There are 8 hidden switches. A switch that is on adds its own fixed numbers to the row, and there is some noise. The rows also spread widely along 10 directions, which tell nothing about the answers.
Some rows, each with its switches (1 for on, 0 for off) after it:
-3.2, -3.3, 8.2, 6.8, -4.3, 16.2, -14.3, 0.2, -0.3, -13.7, 18.1, 4.2, 1.5, 21.7, -16.3, 11.1, -6.2, -2.7, -8.5, 1.5, 4.3, 10.7, 3.6, -6.9, 2.2, -10.4, 7.0, -3.8, -5.0, -7.6, -16.6, -4.5
0 0 1 0 0 0 0 1
5.9, 12.8, 17.9, 11.7, 14.2, 5.6, -31.1, -10.9, -29.2, 14.5, 0.6, -9.0, 9.8, 18.3, 16.1, 8.2, -21.5, -4.5, -15.5, 17.8, 19.0, -3.4, -2.4, 16.1, -6.1, 16.7, 13.9, 18.3, -36.9, 25.8, -18.2, -0.9
0 0 0 0 1 0 0 1
-1.8, -25.3, -15.4, -9.7, -9.5, 12.6, -12.8, 33.6, 12.4, -31.6, -2.1, 8.5, 6.3, 18.0, -30.9, 2.2, -3.5, -39.1, 18.7, -18.7, 32.4, 17.4, -3.6, -20.2, -7.4, -15.3, 0.8, -7.1, 7.1, -17.6, -42.2, 22.4
0 1 0 0 1 0 0 1
1.1, 12.8, 4.8, 1.8, 11.8, -8.2, -15.9, -12.4, 9.1, 21.9, -5.8, 16.9, -15.7, -9.7, 5.2, -0.4, -20.7, 29.6, 1.1, -22.7, -2.4, -6.0, -11.4, -23.2, -11.4, -6.2, -45.5, -14.9, -28.9, 17.0, 48.7, 4.5
0 0 0 0 1 0 1 0
-3.3, 28.5, 41.5, -15.6, 2.8, 28.2, 5.9, -4.5, -10.2, -13.2, 1.3, 7.2, 3.3, 0.0, -0.3, 14.5, -22.0, -7.4, 10.3, 21.3, 1.9, 4.7, -3.0, -1.1, 12.0, -15.2, -21.8, -0.6, -11.8, 15.4, -9.4, -7.2
1 1 0 0 1 0 0 0
-11.0, -6.5, -7.8, -1.9, 0.4, -9.4, -11.8, 5.8, 13.2, 1.6, -6.9, 13.9, -7.1, -5.7, 0.0, -5.1, 1.2, 1.4, -11.5, -21.5, 9.4, 7.3, 13.2, -21.1, -3.8, 3.0, -10.1, -0.6, -6.7, 7.2, 10.6, 1.3
1 0 1 0 1 0 0 1
11.5, 11.4, 4.5, -12.0, -11.0, 8.1, -11.9, -8.6, 14.8, 11.9, -13.2, 27.4, 19.7, 3.5, -2.1, -16.9, -6.3, -21.9, 5.2, -7.2, 19.9, -5.2, 7.2, -7.3, -40.1, -9.2, -8.7, 5.7, -20.8, -10.8, -1.9, 10.4
0 1 0 0 1 0 1 1
1.8, 3.1, 7.6, -15.5, -20.6, 16.1, -9.3, -3.9, 5.8, -8.1, 0.7, 15.1, 8.7, 12.6, 0.7, -1.1, -7.8, -19.5, 10.5, 7.4, 13.4, -0.3, 0.3, -7.0, -13.7, -14.3, 3.6, 0.2, 0.8, 2.5, -17.8, 0.2
0 0 0 0 0 0 1 1
-10.2, -6.7, -12.6, -2.7, -8.8, -12.8, -15.8, -9.8, 4.2, 9.1, -8.1, 11.2, -5.8, 13.9, 5.5, -6.3, -12.2, 4.6, -10.6, -11.9, 12.2, -5.1, -5.8, -0.2, -15.0, -5.3, -3.0, 8.0, -8.5, 18.1, 12.4, 13.0
0 0 1 1 1 0 1 0
-18.0, -22.5, -22.1, 1.1, -18.3, -14.5, -1.5, -3.9, 34.4, 4.1, -9.2, 19.2, -16.8, -5.1, -21.7, -18.5, 12.7, 2.2, -21.3, -20.2, 3.2, 16.7, 12.3, -21.2, -5.0, 9.2, -9.1, 5.2, 5.7, -22.3, 9.8, -3.8
0 0 0 1 0 0 1 0
-15.6, -2.6, -6.8, -15.7, 3.1, -12.8, 8.6, 24.7, 3.8, -11.3, -18.2, 10.9, -7.8, -13.8, 9.0, -4.9, -6.5, -10.4, 23.1, -19.8, 15.2, -3.0, 1.4, -16.1, -3.0, -14.5, -26.6, -9.9, 13.6, 26.0, 9.1, 13.7
1 1 0 0 1 0 0 0
-2.0, -5.4, -12.7, -7.0, -18.8, -9.4, -21.8, -8.4, 23.5, 12.0, -6.6, 12.1, -14.6, 3.8, 1.7, 1.4, -7.2, 15.7, -9.6, -25.0, -2.9, 5.3, 3.4, -29.3, -3.1, -3.8, -13.1, -0.5, -7.6, 2.9, 15.1, -0.5
0 0 1 0 1 0 1 1
-12.2, -13.9, 3.4, -0.8, 4.8, 3.3, -7.3, 14.2, 6.4, -21.7, 3.0, 12.8, -12.8, 6.4, -25.9, 4.0, -11.1, -1.1, 5.6, -10.6, 12.7, 11.4, -9.9, -19.2, 6.6, -9.2, -26.3, -10.8, -2.0, 1.3, -0.6, 10.6
0 0 0 1 1 0 1 0
6.2, 7.7, 8.1, -2.0, -13.0, 19.4, -15.8, -5.6, -19.8, -10.6, 17.3, -4.9, 12.4, 38.7, -4.6, 7.2, -17.5, -9.2, 16.2, 11.8, 10.0, -5.9, -15.1, 15.8, -6.5, -25.0, 12.0, -0.7, -6.2, 8.5, -11.6, 9.8
0 0 0 0 1 1 1 0
-8.7, 12.6, 35.5, 6.7, 16.1, 4.3, -13.4, 0.7, -25.4, -3.2, 0.2, 2.8, -1.6, 10.6, 7.0, 10.1, -11.8, -6.0, -12.7, 26.6, 11.9, 6.0, -2.8, 11.4, 14.3, 17.7, 1.5, 15.6, -18.6, 28.4, -26.8, -9.0
0 0 0 0 1 0 1 1
-6.5, 3.9, 7.3, 1.1, 2.6, 5.4, -12.3, 5.0, -1.2, -7.1, 8.5, 16.4, 6.6, 9.5, 4.3, -1.6, -0.1, -2.5, -7.6, 2.2, 10.3, 0.7, 11.3, -9.0, -11.2, -3.9, 4.8, 0.0, 2.0, 13.8, -4.7, -2.7
0 0 1 0 0 0 0 1
-13.3, -6.1, 7.3, 16.8, 0.8, 14.2, -19.5, -2.3, -18.5, -19.4, 26.1, 2.6, 9.8, 31.2, -14.1, 6.9, -1.7, -5.6, -20.2, 15.2, 12.4, 12.9, -0.6, 11.3, 2.5, 4.3, 28.0, 1.9, -7.7, -0.9, -20.9, -0.4
1 0 1 0 0 0 1 0
-1.1, 14.6, 7.2, -5.7, -14.9, 15.4, -28.3, -22.3, 32.7, 7.5, 13.1, 35.8, 9.4, -2.7, -11.3, -13.6, 0.1, 28.3, -35.5, 1.2, -3.9, 12.1, 26.1, -41.9, -12.9, 11.4, -3.6, 9.5, -8.2, -11.3, 14.3, -11.7
0 1 1 1 1 0 1 0
9.9, 19.7, 31.7, 13.3, 16.2, 10.3, -13.2, -3.7, -18.3, 3.6, 18.2, -4.2, 16.2, 5.3, -0.2, 4.4, 0.7, 1.8, 3.7, 11.2, -4.3, -1.5, 10.7, 3.8, -5.1, 3.9, -8.0, 2.5, -20.2, 1.7, 8.2, -9.3
0 0 0 0 1 0 0 0
-11.9, -1.1, -4.3, 4.5, -2.0, -34.9, -7.1, 2.7, -2.9, 9.9, -7.3, 6.9, 6.6, 2.9, 24.0, -19.9, 16.6, -11.3, -10.7, -4.9, 8.6, -12.2, 29.1, 7.9, -22.2, 12.0, 12.2, 16.4, 9.9, 20.5, 1.8, -7.4
0 0 1 1 0 0 1 1
-7.8, 13.5, 18.4, 5.4, -0.6, 10.4, -14.2, -2.0, -18.9, -17.5, 29.0, -2.5, -10.1, 15.5, 3.8, 21.5, -19.5, 28.1, 9.8, 11.8, -13.3, -2.5, -9.2, -11.6, 20.9, -17.9, -12.0, -19.9, 3.5, 25.0, 10.5, -10.7
0 0 0 0 0 0 1 0
-6.2, 1.0, 3.2, -16.9, 8.3, -16.4, -5.0, 20.3, 14.9, -7.0, -12.0, 5.4, -10.7, -14.9, -0.1, -1.4, -1.3, -6.7, 16.6, -23.1, 9.9, 3.7, 14.1, -29.1, 1.8, 2.2, -36.0, -6.3, 5.8, 19.9, 9.6, 0.7
1 0 0 1 1 1 0 0
9.9, -4.5, -2.7, -13.3, -20.9, 10.5, -15.5, 11.8, 5.5, -13.1, 4.5, -4.4, 11.3, 24.6, -7.8, 3.2, -2.1, -28.0, 21.3, -6.7, 13.9, 2.5, 5.6, -6.4, -6.7, -18.5, 10.4, 2.4, 8.0, -5.3, -25.3, 5.6
0 0 0 0 1 1 0 1
-23.4, 8.9, -0.9, -31.9, -24.9, -9.1, 25.7, -19.9, -1.0, 18.1, -47.1, 11.3, -18.5, -3.3, 26.2, -9.7, -26.6, -18.7, 2.4, 5.8, 14.3, -7.2, -20.1, 22.4, -0.2, -20.4, -12.9, 20.3, -1.9, 36.3, 1.0, 10.7
1 1 0 0 1 0 1 0

New rows. What belongs after each?
-1.2, 13.8, 32.9, -21.8, 7.8, 15.4, 7.9, 22.7, 3.8, -30.7, 1.2, 18.5, 12.0, -12.1, -7.5, 1.8, 1.3, -30.5, 31.6, 3.4, 10.0, -1.7, 16.7, -19.6, -7.1, -21.1, -33.1, -13.4, 9.5, 6.7, -3.5, -1.1
1 0 0 1 1 0 0 1
1.8, 17.8, 17.1, 26.8, 25.3, -11.9, -25.5, 7.9, -28.4, -11.9, 29.9, -0.4, 16.6, 11.1, 2.9, -3.2, 0.3, 18.6, -3.9, 5.9, -3.6, -15.2, 25.1, -4.0, -9.6, 2.7, -4.0, -7.9, -10.8, 10.2, 13.4, -9.2
0 1 0 1 1 0 1 1
16.0, 3.7, -3.2, -3.1, -0.7, -13.8, -14.0, 1.2, 6.4, 17.1, -7.7, -1.2, 10.9, -3.5, 11.3, -7.6, 2.2, -9.6, 23.6, -26.4, 6.0, -10.3, 8.8, -7.5, -28.3, -5.3, -19.9, -2.3, -13.8, 0.5, 23.9, 8.2
0 0 0 0 1 0 0 0
-26.8, -1.4, 12.9, 12.2, 9.6, 8.9, 10.5, -7.1, -4.8, -11.4, 2.0, 21.8, -16.9, 17.6, -26.8, 1.5, -18.0, 5.8, -25.2, 9.5, 5.5, 13.1, -12.8, 12.3, 8.4, -16.4, -11.5, -3.9, -14.3, -3.6, -7.6, 1.9
0 1 1 0 0 0 1 1
-8.1, 7.5, 13.5, -24.3, -16.1, 2.5, 5.0, 5.9, -6.7, -7.0, -17.1, 9.7, 4.8, 9.6, 17.1, -3.0, -11.7, -25.9, 17.8, 12.2, 19.4, -2.1, -7.5, 7.7, -3.5, -11.8, 1.4, 15.5, 11.7, 29.4, -27.0, 9.1
0 1 0 0 1 0 1 0
-6.6, 3.7, 3.1, 9.9, -28.0, 20.1, -0.3, -21.0, -0.8, -3.8, 23.5, 9.6, 11.4, 22.8, -14.6, -13.1, 10.6, 6.9, -15.3, 20.5, -11.7, 4.0, 5.6, 8.3, -0.6, -16.3, 25.1, 8.6, 6.5, -22.2, 10.2, -6.0
0 0 0 0 1 0 1 0
25.3, -4.3, -9.3, -8.4, -5.4, 6.5, -30.5, 16.3, 10.0, -7.5, 2.4, 1.0, 21.1, 13.3, -10.7, 3.2, -10.0, -27.6, 31.1, -28.9, 23.4, -1.9, 6.9, -21.6, -33.9, -13.8, -9.5, -11.0, -15.7, -18.0, -15.2, 16.0
0 1 0 0 1 0 0 1
0.6, 5.2, 1.3, 0.5, -19.7, 1.3, -10.4, -14.4, -1.9, 3.3, 3.1, -4.0, -4.3, 17.0, -0.7, 6.3, -17.2, 2.8, -0.7, -0.5, -3.0, -1.0, -1.0, 0.0, 0.0, -13.9, 0.7, 0.1, -11.9, -5.6, -7.9, -8.7
0 1 0 0 0 0 1 1
-11.6, 7.6, 7.8, 0.8, 10.1, -11.8, -5.8, 13.3, -8.5, -8.4, 1.0, 14.3, -2.9, 9.7, 3.7, -4.2, -7.7, -1.2, 4.4, 0.6, 13.3, -4.1, 6.9, -4.0, -5.1, -2.5, -7.1, -5.0, 4.5, 22.6, -8.9, -2.8
0 1 0 0 0 1 1 1
1.1, 19.6, 1.0, 25.5, 19.1, 13.0, -37.6, 0.2, -32.8, -11.5, 43.0, 5.6, 21.2, 22.9, 8.7, 0.7, -17.0, 37.9, -6.6, 13.3, 3.2, -17.8, 5.4, -8.9, -12.9, -11.4, 12.9, -16.0, -10.9, 24.7, 23.4, 6.7
0 1 0 0 1 0 0 0
-23.4, -22.1, -30.3, -16.5, -25.4, -28.5, 6.1, 4.1, -2.4, -3.9, -26.1, -14.4, -26.1, 17.2, 14.2, 9.6, -23.2, -14.1, 14.5, -27.8, 13.4, 0.5, -20.7, 12.4, 7.7, -22.9, -3.7, 0.3, 10.0, 25.3, -12.7, 14.6
1 1 1 0 0 0 1 0
-7.9, -8.9, -14.6, 2.1, -3.4, -21.0, -12.4, 12.1, -3.6, -13.2, 9.5, -1.3, -3.9, 17.1, 1.5, 1.6, -9.8, 4.0, 11.7, -21.1, 7.0, -6.9, 3.4, -5.2, -11.0, -18.1, -7.4, -11.7, 8.8, 12.0, 3.9, 8.4
0 1 1 1 0 0 1 0
-13.6, -2.5, 23.9, 13.9, 23.4, -3.0, 23.4, 7.7, 0.7, -6.0, -1.9, 15.8, -11.1, -5.0, -30.5, -7.1, 10.6, -5.0, 8.1, -9.2, -3.9, 9.7, -5.3, 4.5, 0.5, -10.5, -42.9, -12.4, -11.7, -16.9, 25.4, 3.2
0 0 0 0 1 0 1 0
-10.2, -14.0, -5.6, -9.5, -15.3, -25.3, 9.8, 2.1, 7.8, 2.3, -24.0, -22.5, -22.9, 9.4, 0.3, 12.7, -12.8, -20.1, 8.4, -22.4, 3.1, 13.6, -1.5, 12.3, 12.1, -6.7, -15.7, 15.1, 0.8, 1.4, -24.1, -4.5
0 1 1 1 0 0 0 0
15.5, 26.5, 15.3, 9.6, -3.1, -18.2, -32.1, -24.9, 0.6, 33.9, 5.6, -12.4, -8.0, 1.7, 17.9, 8.1, -10.9, 35.7, -6.1, -12.5, -23.3, -8.2, 14.9, -16.8, 2.8, 11.5, -21.3, 2.4, -30.0, 10.4, 30.8, -25.9
0 0 0 0 1 1 1 1
-18.9, -8.7, 0.7, 1.1, 12.3, -7.8, -9.6, 17.2, -29.0, -21.9, 2.8, 4.6, 1.6, 21.5, 11.1, 0.6, -15.3, -15.6, 9.2, 11.4, 31.3, -9.2, -11.9, 16.9, -8.2, -6.8, 7.7, 0.0, 7.5, 45.0, -19.9, 17.3
0 0 0 1 0 0 1 0
-19.7, 6.7, 23.2, 6.9, 0.8, -2.8, 22.8, 0.0, -25.6, -15.3, 8.4, -7.4, 2.9, 12.1, 7.0, -4.9, 7.3, -15.1, 0.5, 29.4, -3.8, -4.7, 10.2, 33.0, 8.9, -11.6, 11.4, 12.6, 17.5, 15.9, -8.1, -12.3
0 0 0 1 0 0 0 0
-15.7, 0.4, 12.5, -3.9, 14.6, 11.6, -5.5, 13.4, -1.6, -18.8, 4.0, 40.1, 7.2, 9.2, -7.4, -8.2, -4.4, -12.5, -3.6, 6.6, 26.1, 1.1, -2.0, -6.8, -21.0, -9.5, -5.9, -8.2, 0.9, 19.6, -6.8, 12.8
0 0 1 0 0 0 1 1
-7.5, 4.5, 7.0, 0.5, -12.4, 6.0, -14.7, -24.5, 5.2, 8.5, 0.7, 7.0, -12.5, 8.8, -6.4, 1.6, -18.2, 17.5, -20.2, 5.3, -1.9, 7.2, -4.8, -8.1, 7.8, 0.2, -9.9, 8.6, -18.0, 5.0, 9.3, -5.4
0 0 0 1 1 0 1 0
-2.3, 4.6, 27.8, 23.7, 9.4, 11.0, -0.5, -4.1, 7.9, -8.8, 23.7, 16.3, 0.8, 8.0, -37.9, -1.5, 17.7, 8.9, -15.1, -2.1, -18.8, 16.5, 16.5, -8.3, 3.5, -4.7, -18.3, -8.9, -16.4, -40.6, 15.6, -14.9
0 0 1 0 1 0 1 1
9.5, 11.8, 15.3, -7.4, -16.7, 24.1, -31.9, -8.8, -20.5, -11.9, 18.1, -5.6, 21.4, 27.2, 10.0, 12.7, -15.9, -10.7, 7.7, 21.1, 13.8, -1.6, -3.7, 2.1, -3.6, -2.9, 21.9, 6.5, -12.4, 15.5, -24.0, 1.1
1 0 0 0 1 0 1 0
-17.8, 0.1, 14.8, -1.0, 15.6, -16.6, -0.6, 18.5, 5.0, -10.3, -12.6, 20.5, -8.0, -0.9, -12.3, -13.7, 4.4, -11.5, -13.3, 1.7, 18.3, 10.9, 17.5, -8.1, 3.3, 17.4, -14.6, 12.8, 2.2, 12.3, -22.5, -4.0
0 1 0 1 1 1 1 1
-10.3, 5.6, 2.2, 1.7, -2.1, 7.9, -7.0, -2.5, -11.0, -6.5, 8.9, 2.4, 0.4, 5.6, 4.9, 0.6, -8.8, 5.4, -2.7, 5.0, 4.5, -1.1, -1.1, -3.2, 4.1, -10.0, 0.4, -3.1, -3.2, 16.1, 13.4, 2.7
1 0 0 0 1 0 0 0
-4.3, 10.7, 14.7, -3.9, -15.4, -5.0, -1.4, -1.0, -2.8, -14.6, 12.5, -7.4, -6.4, 16.9, -4.1, 7.7, -8.7, 3.4, 9.5, 5.2, -11.8, -0.8, 15.0, -3.0, 13.0, -16.8, -7.3, -2.4, 11.0, 1.3, -12.2, -20.6
0 1 0 1 0 1 1 1
0.0, 8.8, 13.1, -6.7, -3.1, 0.8, -14.6, -2.4, -10.0, -12.7, 9.0, -3.9, 3.9, 13.3, 2.9, 11.5, -14.0, -1.3, 13.2, -4.7, 1.9, -6.0, -0.2, -1.8, -2.4, -16.5, -13.8, -6.3, -7.8, 16.0, 7.4, 3.3
1 0 1 1 1 0 1 0
-24.2, -8.9, -5.9, -24.0, -27.8, 2.7, 14.9, 2.9, 12.9, -7.1, -21.1, 29.9, -1.9, 1.6, 9.0, -21.0, 5.9, -20.1, -1.3, 12.0, 19.9, 4.7, -3.0, -1.6, -2.9, -9.8, 10.2, 18.1, 29.6, 24.4, -9.6, 10.8
0 0 0 0 1 0 1 0
17.2, -13.9, 5.2, 1.5, 22.0, 1.4, -38.3, 33.1, 19.8, -7.5, 4.0, 19.5, 25.5, 0.0, -18.4, -5.1, 16.7, -31.6, 11.2, -29.5, 35.3, 16.7, 19.1, -33.0, -35.5, 27.1, -10.9, -2.2, -15.0, -12.7, -20.1, 15.1
0 0 1 0 1 0 0 0
-13.7, -8.8, -10.5, 1.5, -3.7, -19.0, -13.4, -1.2, 8.8, 5.5, -15.5, 15.2, -8.9, 9.4, -3.7, -9.3, -9.0, -0.6, -23.7, -12.8, 15.7, 5.7, 7.4, -4.7, -10.0, 6.3, -3.1, 14.5, -10.9, 5.7, -7.3, 5.7
0 1 1 1 1 0 1 1
-12.2, 9.3, 41.1, -6.2, 2.0, 27.4, 24.7, -8.0, 10.0, -12.1, -7.1, 28.1, -1.4, -5.7, -34.4, -3.8, 3.5, -30.5, -6.9, 18.8, 5.9, 20.4, 3.1, 5.8, 0.7, -7.2, -23.9, -0.1, -17.3, -27.8, -14.0, -12.7
1 0 0 0 0 0 1 1
-9.9, -5.9, -5.6, -12.2, -17.6, 12.8, -19.4, -1.5, -1.3, -13.1, 0.4, 18.1, 13.7, 23.1, -1.1, -8.8, -15.6, -21.6, -12.8, 20.0, 33.4, 5.4, 0.6, 2.1, -16.6, 3.4, 27.1, 17.2, 3.1, 13.5, -41.6, 8.8
0 1 0 1 0 0 1 0
